The same things were measured in two ways. Each way mixes the same 10 hidden numbers, adds some noise and spreads widely along 5 directions of its own, which tell nothing about the thing.
In the rows, 128 means zero.
Some things both ways: the first way, then the second way.
[159 136 164  95 148 121 190 118 143 154 135 171 138 194 143 105]
[125  78 189  96  98 120 102 137 150 135 153 109 109 114 142 133 161 101
 152 158 158 137 121 168 150 129 150]

[145 199 180 180 141 148 155 116 115 145 138 177 116 161 177 151]
[103 103 159 132  99 114 150 132 164 132  92  87 158 170 177 144  90 143
 133 147 134  73  93 102 114 116 137]

[104 122 126 122 117 164 129 121 112 123 139 160 159 152 137 131]
[133 101 155 156 135  93 110 131 145  96 134 110 134 112 147 154 115 121
 137 139 123 124  98 189 161 109 115]

[ 97 132 154 144 161 123 108 146 211 146 180  79  74 127 169 160]
[ 75  89 149 150 140 149 105 137 129  93 132  96 122 157 134 154 127 146
 157 154 102 124 135 189 117 178 150]

[142 188 122 109 128 166 138 160 135 180 161 130  81  92 150 147]
[144  83 127 162 153 151 100 118 114 106 169 151 127  79 140  92 201 119
 127 148 149 172 131 200 128 142 132]

[184  88 140  95 136 144 146 143  88 130  83  54 134  95 101 121]
[129  75 173 161 102 111  93 135 119 108 169 147 170 122 162 153 173  92
 207 128 164 157 122 136 142 120 125]

[ 80 107  78 115 155 115 126 115 141 135 174 151 172 145 123 127]
[ 61 116 174 133 135 154  96 127 120  95 106 117 141 163 111 161 119 115
 139 138  90 123 155 183 100 158 152]

[177 158 142  30 157 165 236  85  31 121 128 211 135 164 127 111]
[105 108 138  72 111 110  82 142 111  95 110 163 142 182 118 104 141 106
 121 134  85  93 159 110 107 176 142]

[176 194  27  85  65 144 158 201  81 128 109 200 204  97  80  86]
[137  65 178 154 130 113 127 114 156 145 131 102 128 111 165 129 154 104
  88 149 173 132  92 194 142  99 128]

[132  93 150 160 123 143  85  89 123 123 110 111 137 150 134 149]
[151 162 109 108 135 137 110 125 110 131 154 141 117  65  91 121 150 106
 145 127 132 185 144 129 121 106  94]

[171 163 150 177 130 141 142 166 149 144 128 132  85 128 177 123]
[127 131 109 177 151 125 162 145 135 148 142  52 132 132 144 205 134 133
 148 169 181 157 113 128 128 117 117]

[162  90 145 152 104  95 122  61 159 147 128  45  62 132 124 159]
[115 141 105 128 145 184 119 133 118  75 120 125 104  98 139 154 138 136
 149 131 113 107 132 113  99 186 162]

[116  80  92 132  81  81 137 145 169 144 112  61 116 114  91 124]
[135 165 118  85 109 116 126 129 107 142 124 156 137 143  97 103 151 104
 118 158 127 158 141  94 100 149 145]

[132 105 147 108 111 102  90 130 117 115  95  82  92 112 124 143]
[127 150 107 128 155 142 121 136 109 106 151 127 109  91 100 131 145 120
 142 126 114 170 141 151 131 148 121]

[101  93 150  76 179 138 111 138 181 138 140 126 160 146 103 137]
[ 79 123 136 141 137 105 150 161 118 150 137  65 128 189 116 148  99 117
 177 152 113 177 100 138 128 150 102]

[147 139  98  58 171 117 134 146 134 151 170 133 148 113 116 113]
[150 117 138 170 118 111 130 118 140 133 142 110 136  73 151 124 134 130
 153 145 164 155  89 151 143  87  94]

[129 120 141 144  75 128  87 100 123 156 101 127  90 152 149 146]
[101 131 119 106 138 136 115 122 130 108 125 122  94 154 111 130 144 148
 116 139  96 121 149 127 112 203 175]

[ 79  80 108 138 167 158 148 159 199 127 167 112  95 135 157 125]
[161 169  73 115 146  96 124 121 120 121 141 138 132 115  96 154 133 135
 114 134 110 151 151  99 127 117 107]

[ 98  96 102 159  97 129  89 170 159 139 120  96 170 114 101 127]
[118 151 103 124 111  99 147 123 138 142 120 107 150 171 125 147 104 155
 137 160 118 130 122  82 104 129 127]

[196 174 167  37 179 116 160  95  73 155 119 172  66 153 159 126]
[112 115 112 127 119  85 148 132 149 145 107  87 123 185 154 129 101 157
 131 144 124 107  96  71 114 159 124]

[137  51 178 115 160 165 155   7 137 122 141 162 133 227 146 136]
[104 142 153 133 113  67 138 166 135 131 103  69 123 176 146 181  71 109
 167 132 128 106  79  78 147 147 104]

[130 120 108  91 152 138 169 126 100 127 135 203 140 157 133 101]
[120 130 147 149 164 134 118 143 116 119 151 104 120 103 108 175 160  82
 134 127 150 175 143 184 148 123 118]

[171 172 149  86 134  90 139 183 140 121 135  74  86  92 137 129]
[120  83 170 132  84  81 116 130 156 145 116 105 146 157 164 107 113 146
 148 165 145 110  90 129 134 117 118]

[153 171 123 156  87 200 117 158 112 138 108 185 194 139 124 126]
[148 126 116  81 116 144 123  91 154 113 124 153 103  97 143 102 140 154
 102 106 103  93 138  88 106 135 162]

[139 127 119 183  63 114 104 183 125  73  91  61 106  74 124 137]
[159 166 117 141 137 120 140 124 131 118 127 126 139  78 127 145 125 117
 124 129 146 137 116 120 134  92 106]

[112 129 134 160 176 150 108 101 180 165 168  99 131 129 133 173]
[115 110 146 102 101 151 101  98 136 107 116 164 146 119 150  84 132 141
 144 111 101 100 133 101  86 129 142]

Other things, the second way, with their names:
(41): [146 163  77 135 128 141 169 103 160 107 121 108 120 102 168 161 119 186
 129  96 130  76 128  26 111 132 156]
(541): [157 103 134  89 107 118 124 115 140 152 144 148 143 116 140  90 170 112
 107 137 154 135 134 102 116 102 127]
(123): [104 138 133 175 144 135 149 129 122 124 123 103 162 146 131 164 127 118
 143 144 139 158 120 145 112 115 122]
(285): [134 111 140 161 150 173 126  95 151  77 145 120 116  68 150 171 124 137
 139 116 103 128 104 195 130 114 158]
(95): [137 158  99 112 127 102 121 115 130 104 111 147 139 142 123 150 118 143
 116 121  98 101 142  72 117 143 136]
(545): [146 129 139 122  89  65 138 107 151 116  95 145 177 166 172 145  88 128
 126 112 112  78  87  50 119 101 122]
(36): [144 149  77  86 106  92 138 121 128 120 113 159 163 177 131 102 109 145
 116 158  85 105 118  63  89 142 134]
(568): [130 190  72  74 148 122 150 159 115 134 112 106 110 149  84 122 106 125
 106 158 103 134 132  95 107 152 109]
(213): [100 116 110  81 127 162 130 142 136 111 139 111 121 171 127 143 154 151
 132 150 114 102 177 102  99 175 176]
(197): [148 117 141 158 132 112 114 118 145 102 132 119 122  93 147 163 138 132
 122 139 141 120 109 157 145 123 135]
(28): [ 67  59 221 116  71  79  92 122 170 132  98  89 151 205 166 153  83 149
 164 138 108  74 120 140 127 120 137]
(103): [119  91 186 151 125 136  78 132 134  78 119 122 139  86 155 179 126 102
 160 116 135 103 120 186 138 108 118]
(204): [ 93 117 155 108 121  81 115 148 121 160 118 108 131 195 104 120 144 104
 114 151 135 151 145 120 126 160 119]
(371): [ 94 116 173  72  68  87 109 120 152 170  92 114 165 216 124 133 105 131
 112 166 123  94 149  89  87 113 139]
(582): [113 159  65  99 140 161 132 113 132 105 119 133 118 139 116 114 134 184
 119 122  86 100 178  68  85 169 149]
(269): [156 150 117  95 110  72 135 121 156 129 100 116 126 127 136 116  75 151
 102 136  95  89  94 100 136 102  99]
(396): [118  90 165 133 103 117 107 136 126 135 130 118 138 135 149 120 124 101
 162 163 137 145  80 153 113 130 112]
(172): [120 154 136  69  97  72 121 133 150 134  85 116 130 171 121 131  77 137
 105 136  96  74 127  71 121 119 114]
(24): [133 147  98 174 147 128 140 160 125 125 138  68 118  88 137 172 120 144
 174 153 164 151 106 130 139 116  78]
(196): [146 149 108  87 102 148 126 102 143 118 133 155 129  83 136 105 141 152
 143 107 123 107 148  55 103 118 141]
(300): [ 91  80 147 106 140 179  95 122 133  93 153 136 125 135 127 128 186 136
 128 125 112 112 189 167 114 164 170]
(45): [100 122 178  82  80  96 108 120 136 152 111 134 147 177 118 113 114 108
 139 148 110 133 127 109 102 133 138]
(106): [ 89 121 172 140 124  88 127 166 131 137 100  69 139 182 133 167  86 100
 148 151 137 122  97 139 141 133  98]
(354): [132  97 137  61 122 144  85 108 139 159 148 141 117 106  92  79 165 127
 101 141 111 155 177 164 100 101 108]
(576): [127 186  52 134 161 150 158 125 104 116 130 130 126 136 111 146 148 142
 118 124 120 146 150  59  91 176 147]
(342): [168 163  93 107 109  64 123 120 146 111 124 143 122 129 121 123 113 163
 108 149 103 110 121  86 147 140 132]
(304): [ 99  98 186 106 107 130 101 106 167  89 104 116 107 118 158 147 101 140
 134  97  92  63 116 143 132 137 157]
(205): [120  81 167  95 109 122  97 117 146 103 139 149 112 132 147 108 160 130
 132 129 110 111 135 147 137 170 175]
(174): [129 147 118 128 133  91 128 144 113 149 122 107 141 161 101 153 113 108
 118 186 125 169 108 149 117 128 108]
(185): [137  51 180 102  88  82  96 115 169 147 148 111 129 120 172 127 135 130
 155 108 146 102 114 114 153  83  98]
(86): [139 140 100 135 153  88 113 149 103 174 152  95 121 129  80 139 158 107
 124 175 159 213 138 154 126 127  72]
(286): [138 152 133  89 102 131 132  84 150 117 105 157 135 124 143 122 102 139
 110  93  85  90 114  66  95 122 157]
(120): [139 184  87 123 164 158 145 122 109 126 153 121 106  72  86 142 129 111
 137 119 107 194 126 135 106 122 110]
(76): [146 136 116  97  99  70 137 132 133 146 120 140 146 165 136 106 135 124
 118 151 138 121 115  63 126 133 124]
(32): [131 118 153 141 141 117 115 125 135  90 133 135 121 106 137 139 142 112
 123 111 117 127 115 165 156 139 139]
(68): [127 114 123 113 110 107  97 104 155 100 101 125 122 141 143 137  86 177
 122 149  70  82 107 136 106 147 138]
(26): [147 117 156  96 101 130  90 114 145 103 126 159 123  66 139  87 141 128
 134 119 127 100 130 131 132 109 125]
(48): [118 134 104  93 105 102 138 121 118 128 134 152 135 190 131 106 132 132
 150 132  89 132 121  47 101 187 159]
(586): [173 123  91 121 131 131 122 102 121 117 149 176 143  90 136  72 170 129
 109 139 124 147 118 125 108 126 129]
(424): [100 134 100 107 122  98 142 129 132 138 109 123 145 198 125  82 118 160
 118 139  95 116 134  76  99 163 122]
(538): [135 201  67 126 124 113 167 136 114 133 103 117 125 134 127 128  98 148
 142 135 124 128 100  21  94 156 112]
(287): [137 188 118 126 129 105 151 126 124 168 116 104 140 118  90 139  92 115
 127 150 129 184 105 121 103  82  82]
(298): [133 127 125  88 115 151  92 115 124 109 138 165 138 104 108  97 152 126
 127 144 104 134 155 148 101 123 132]
(495): [132 122 131 146 125 144 120 115 144  66 130 134 148 104 166 185 115 139
 166 101 108  85 126 103 122 121 146]
(429): [138 111 110 122 156 159 120 122 133 105 162 124 104  78 128 120 180 137
 123 124 133 139 157 155 135 141 144]
(370): [ 71 103 141 116 119  88  95 150 127 118 102 111 159 213 125 132 113 150
 138 133  99  89 169 106 118 148 105]
(510): [118  94 165 141 143 151 105 113 133 111 155 127 126  93 131 152 161 105
 144 119 133 157 138 191 135 117 135]
(284): [107  98 125 179 141 125 127 142 122 151 137  65 139 160 128 179 133 130
 142 212 156 178 104 190 104 138 121]
(108): [128  88 160 169 152 137 104 132 133  82 139 123 144  97 156 171 160 102
 130 130 152 119 124 200 151 114 130]

Some of these things the first way, each followed by its name:
[141 136 106  69 124 133 117  86  85 144 153 141 171 159 141 126]  (68)
[138 141 187 168 175 173 160 146 134 121 137 103  96 134 193 144]  (495)
[164 208 196 164 130 165 103 212 109  66 110 118 139 115 196 138]  (28)
[138 113  67 102 127 147 155 234 199 130 142  75 112  48  88 107]  (576)
[168 118 172 168 164 155 106 126 146  97  82  97 107 141 132 158]  (185)
[109 138 106 153 164 116 101 106 144 145 130 171 140 160 117 154]  (354)
[133 153 186 153 141 150 161  96 107  86 136 187 106 191 191 136]  (172)
[106 143 147 127 204 199 156 125 122 111 175 210 131 140 138 145]  (370)
[136 122 149 135  70  97 139 124 118  89  81 124 108 136 100 137]  (568)
[129 160 113 200 106 110 140 203 160  96 121 107 139 122 147 123]  (371)
[124 204 169 198  80 187  81 201 121 120 115 116 155 114 202 149]  (285)
[ 99 114 101 149  69 208 122 167 143 110 129 155 192 122 112 121]  (32)
[132  98 157 121 182 158 148  89 219 160 196  97  74 143 157 149]  (538)
[120 110 143 201  71 125  78 152 165 106  92  48 139 126 141 152]  (45)
[180 162 165 159 117 178 119 168  99 120  96 138 166 113 125 128]  (196)
[156 196 101 113  70 230 144 194  86 157 122 164 197  83 102 124]  (586)
[124 106  44  97 116  90 172 212 168  97 139  65 113  57  78 109]  (108)
[161 134 113 106  92 131 128 149  92  99  85 146 109 115 113 119]  (204)
[137 135 140 167  84 177  86 110 100  93 105 163 207 162 131 138]  (304)
[122 118 127 139  79 169 119 164 169 147 115 109 153 131 115 131]  (205)
[173 148 109 105 110 185 130 148 105 112 133 169 129 126 141 113]  (86)
[115  78 108 150  95  67 134 136 145 159  67 113 139 136  45 128]  (213)
[124 180 188 140 121 199 163  97  60 175 123 191 133 171 179 151]  (36)
[195 164  74 108  50  84 102 163  76 136  99  83 141  90 112 108]  (284)
